The rows come from 4 hidden closed curves, with some noise, and rows from the same curve form a group. Each curve winds through 4 dimensions. The rows are also pushed far along 2 directions, which tell nothing about the answers.
Known rows, each followed by its group:
[-2  2 13  4 -9  0  3  1  3 -4  4 -7 -6]  (0)
[  1   3  -3  19   6  -3 -11  -9   0  -7   8   3   8]  (1)
[-12 -12   9 -14  -6  25  21   9   7   8  -2 -10 -22]  (1)
[  1   5  -7   1   4  -9   0  -2   3 -13   2   2   6]  (0)
[ -1   2 -13   0   7  -8   4   1   1  -5  -4  -1   1]  (2)
[ -1   0   7   3  -5   2 -10  -7   8  -1  10   0   4]  (3)
[ 3  1  6  1 -7  7 -7 -6  4  2  1  1  2]  (3)
[-1  0 -8  7  2  2 -4 -3  2  5 -2 -2  6]  (2)
[  3   7   0  16   2 -23 -27  -7  -5  -2   8   6  19]  (3)
[-13 -10  -2 -17   3   6  15  14   1   3  -7  -6 -19]  (3)
[  1   6  19  23 -20   8 -10 -10   4   9   1 -12   3]  (1)
[ -2  -5   5 -17  -8  13  16   6   5   0  -8  -4 -18]  (3)
[ 25  11 -33   3  25 -33 -23 -14 -10 -13   2  27  30]  (3)
[ 11   4  -7   7   3  -9 -12  -9  -6   3   0   7  11]  (3)
[ 0  2 -6 -7 -2 -3 10  2  7 -6 -5 -4 -4]  (0)
[ 1 -3  9 -4 -4  6 -8 -1 -2  8  4  4  3]  (2)
[  3   4 -18   0  11  -3   8   4  -5  -6 -12   4   3]  (0)
[ 2  0  3 -9 -4 -6  7  8 -6  1 -8 -2 -8]  (2)
[  6  -1 -15 -18  21 -17  -1   7 -11 -13   1  20   6]  (2)
[  8   8  -3  15   0 -11 -12  -7  -4  -4  -1   3  10]  (1)
[-1 -2  8  1 -3  0 -9 -5  3 -1 10  1  1]  (0)
[-4 -3 -1  1  1 11  8 -2  6 -5  1 -4 -8]  (1)
[ -6  -2   6  13  -8  14  -3  -5   7  12   2 -10   2]  (2)
[-3  0 -1  6  8 -2  4  4 -7 -3  2  1  0]  (2)
[-4  3  0  8  0  7  3 -1  4 -5  1 -3  2]  (0)
[-1  0 -3  9 10 -8 -9 -3 -2 -8 11  6  8]  (1)
[ -2  -3  -7 -15   8 -13  13   8  -1  -8   0  -1 -12]  (3)
[ 1  0  5 -3 -4 -2 -3  3 -6  9 -3  1  2]  (1)
[-11  -5  18   6  -6  10  -1   1   4   4  13  -8  -5]  (1)
[  3  -2  -6 -10   8  -8  -3  -1   0  -7   5   9   0]  (0)
[  0   1 -15 -17   8  -7  19   8   3 -15  -8   1 -10]  (0)
[-12  -8   8  -8  -3   5   9   5   9   0   8  -9 -14]  (3)
[  5   5   4   9   0 -15 -22  -5  -7   3   7   8  19]  (1)
[-15  -5  24  13 -22  25   4  -4  16  13   7 -22 -10]  (2)
[ 12   6 -19 -11  15 -28  -5   5 -14  -9  -9  16   9]  (2)
[ 3  4 -8 12  3  3 -7 -6  0  2 -3  2 12]  (0)

New rows, each followed by its group:
[ 5  2 -2  3  2 -4 -5  0 -9  4 -4  4  2]  (0)
[  9   8 -16   7   8 -19 -16  -6  -5  -1  -4   8  17]  (2)
[  0   0  21  14 -12   9 -21  -7  -2  15  11   0  12]  (2)
[ -5  -2  -1  -9   6   2  16   9   0 -13  -1   0 -13]  (0)
[  3   3  -8  23  11 -18 -36 -15  -1   4  17   9  31]  (3)
[-6 -3  7  3  2  1 -5  0  1 -1 11  0  2]  (1)
[ 1  1 -4  8  8 -7 -1  1 -7 -5  1  3  0]  (1)
[ 1 -1  0 -3  0  0 -5 -6  7 -4  7  3  2]  (3)
[ 2  1  6  0 -3 -8  0 -1  2 -3  5 -3 -3]  (3)
[  9   2  -6 -10   1  -4   5   1  -4  -4  -9   5  -4]  (3)
[  5   6 -11   3   8 -10   5   5 -10  -7 -10   4   2]  (0)
[  8   8  -5  15   2 -11 -11  -7  -5  -5  -1   3  10]  (1)
[ -6  -7  20  -5 -12  18   6   6  -3  14   1  -7 -11]  (2)
[ 3 -3  2  2 -3  9 -3 -9  7  5  7 -2  1]  (3)
[ -8  -4   1  -2   5   5  17  10  -6  -2  -2  -5 -12]  (2)
[ 0  3  6  1 -3 -6  2  1  1 -7  2 -3 -3]  (0)
[-1  6  8 20 -8  6 -1 -2 -3  5 -3 -8  5]  (0)
[ 2  2  5 11 -1  1 -5 -1 -8  3  0  1  2]  (0)
[ -5  -5  -5 -12   6 -11  10   7   0  -5   2  -2 -11]  (3)
[ 2  0  2  3 -4  5 -8 -2 -2  8 -5  1  2]  (3)
[-3 -1 -2  4  1 10  3 -4  6 -4  2 -3 -5]  (1)
[  6   5   7   6  -3 -12 -15  -2  -8   2   3   5  11]  (2)
[ -5  -3  29  20 -20  16 -21 -14  11  14  19  -9   6]  (0)
[  0   3  -3   1   3 -12  -2   0   2  -8   3   1   2]  (2)
[-5 -2 -3 -7 -1  9 13  2  9 -4 -2 -5 -8]  (0)
[-1 -3  4 -4 -8  8 -1  0  2 11 -4 -3 -3]  (2)
[ -9  -7   4 -19  -2   6  16   9   7  -5  -2  -5 -20]  (3)
[ 0 -1  7 -3 -6  0 -2  4 -5 10 -3 -1  0]  (1)
[ -1  -6  -2 -21   3   4   9   8  -2   2  -4   6  -9]  (2)
[ 1  2  4 11  0  1 -4  0 -8  2 -1  1  2]  (0)
[-1 -1 -6  1  5  3  4 -3  5 -8  2  1 -3]  (1)
[-1  4 -5  8  4  2 -1 -3  3 -7  2  1  7]  (0)
[ -2  -3   5  14  -4   8 -17 -11   5  13   9  -1  11]  (3)
[-4 -6  0  1 -1 18  7  0  2  7 -3 -4 -8]  (1)
[ -6  -1  15  -1 -12   0   1   5   2   1   1  -8 -10]  (3)
[ 13   9 -19   4  12 -21  -7  -4  -8 -12  -7  11  11]  (1)
[-2 -2 11 -4 -7 -1 -1  5 -4  9 -1 -3 -1]  (1)
[-18  -9  31  -2 -24  22   9   7  13   9   4 -21 -22]  (3)
[-2  1  8 -2 -2 -8 -3  2 -2 -2  6  0  1]  (1)
[-2 -5  4 -3 -2  9 -2 -4  6  4  4  0 -2]  (0)
[-3 -1 15 12 -9  6 -6  0 -5 13  2 -6  1]  (1)
[10  4 -4 -4  1 -8 -2 -3 -3 -5 -4  6  2]  (3)
[-5 -4  4  9  2  7 -9 -3  0  6  9  2  6]  (1)
[-3 -1 -4 -4  0  6  8  0  8 -4  0 -3 -3]  (0)
[ -3  -5 -10  -2  11  -5  -3   0   0   3   4   2   2]  (3)
[ -5  -5  -5 -13   7   3  26  14  -6  -7  -9  -4 -23]  (1)
[  1  -1   5 -15  -6  -4   6   6   1   0  -5  -3  -9]  (2)
[ -8  -3  12  19  -6   1 -17  -8   5  13  16  -8   9]  (3)
[ -3   5  13  23 -13  13  -3  -4   1   9  -2 -12   5]  (0)
[  2   0   8   6  -1  -1 -12  -2  -8   7   5   5  10]  (2)
[ 13   2 -15  -7  11 -12   1  -5  -4  -7   0  10   4]  (3)
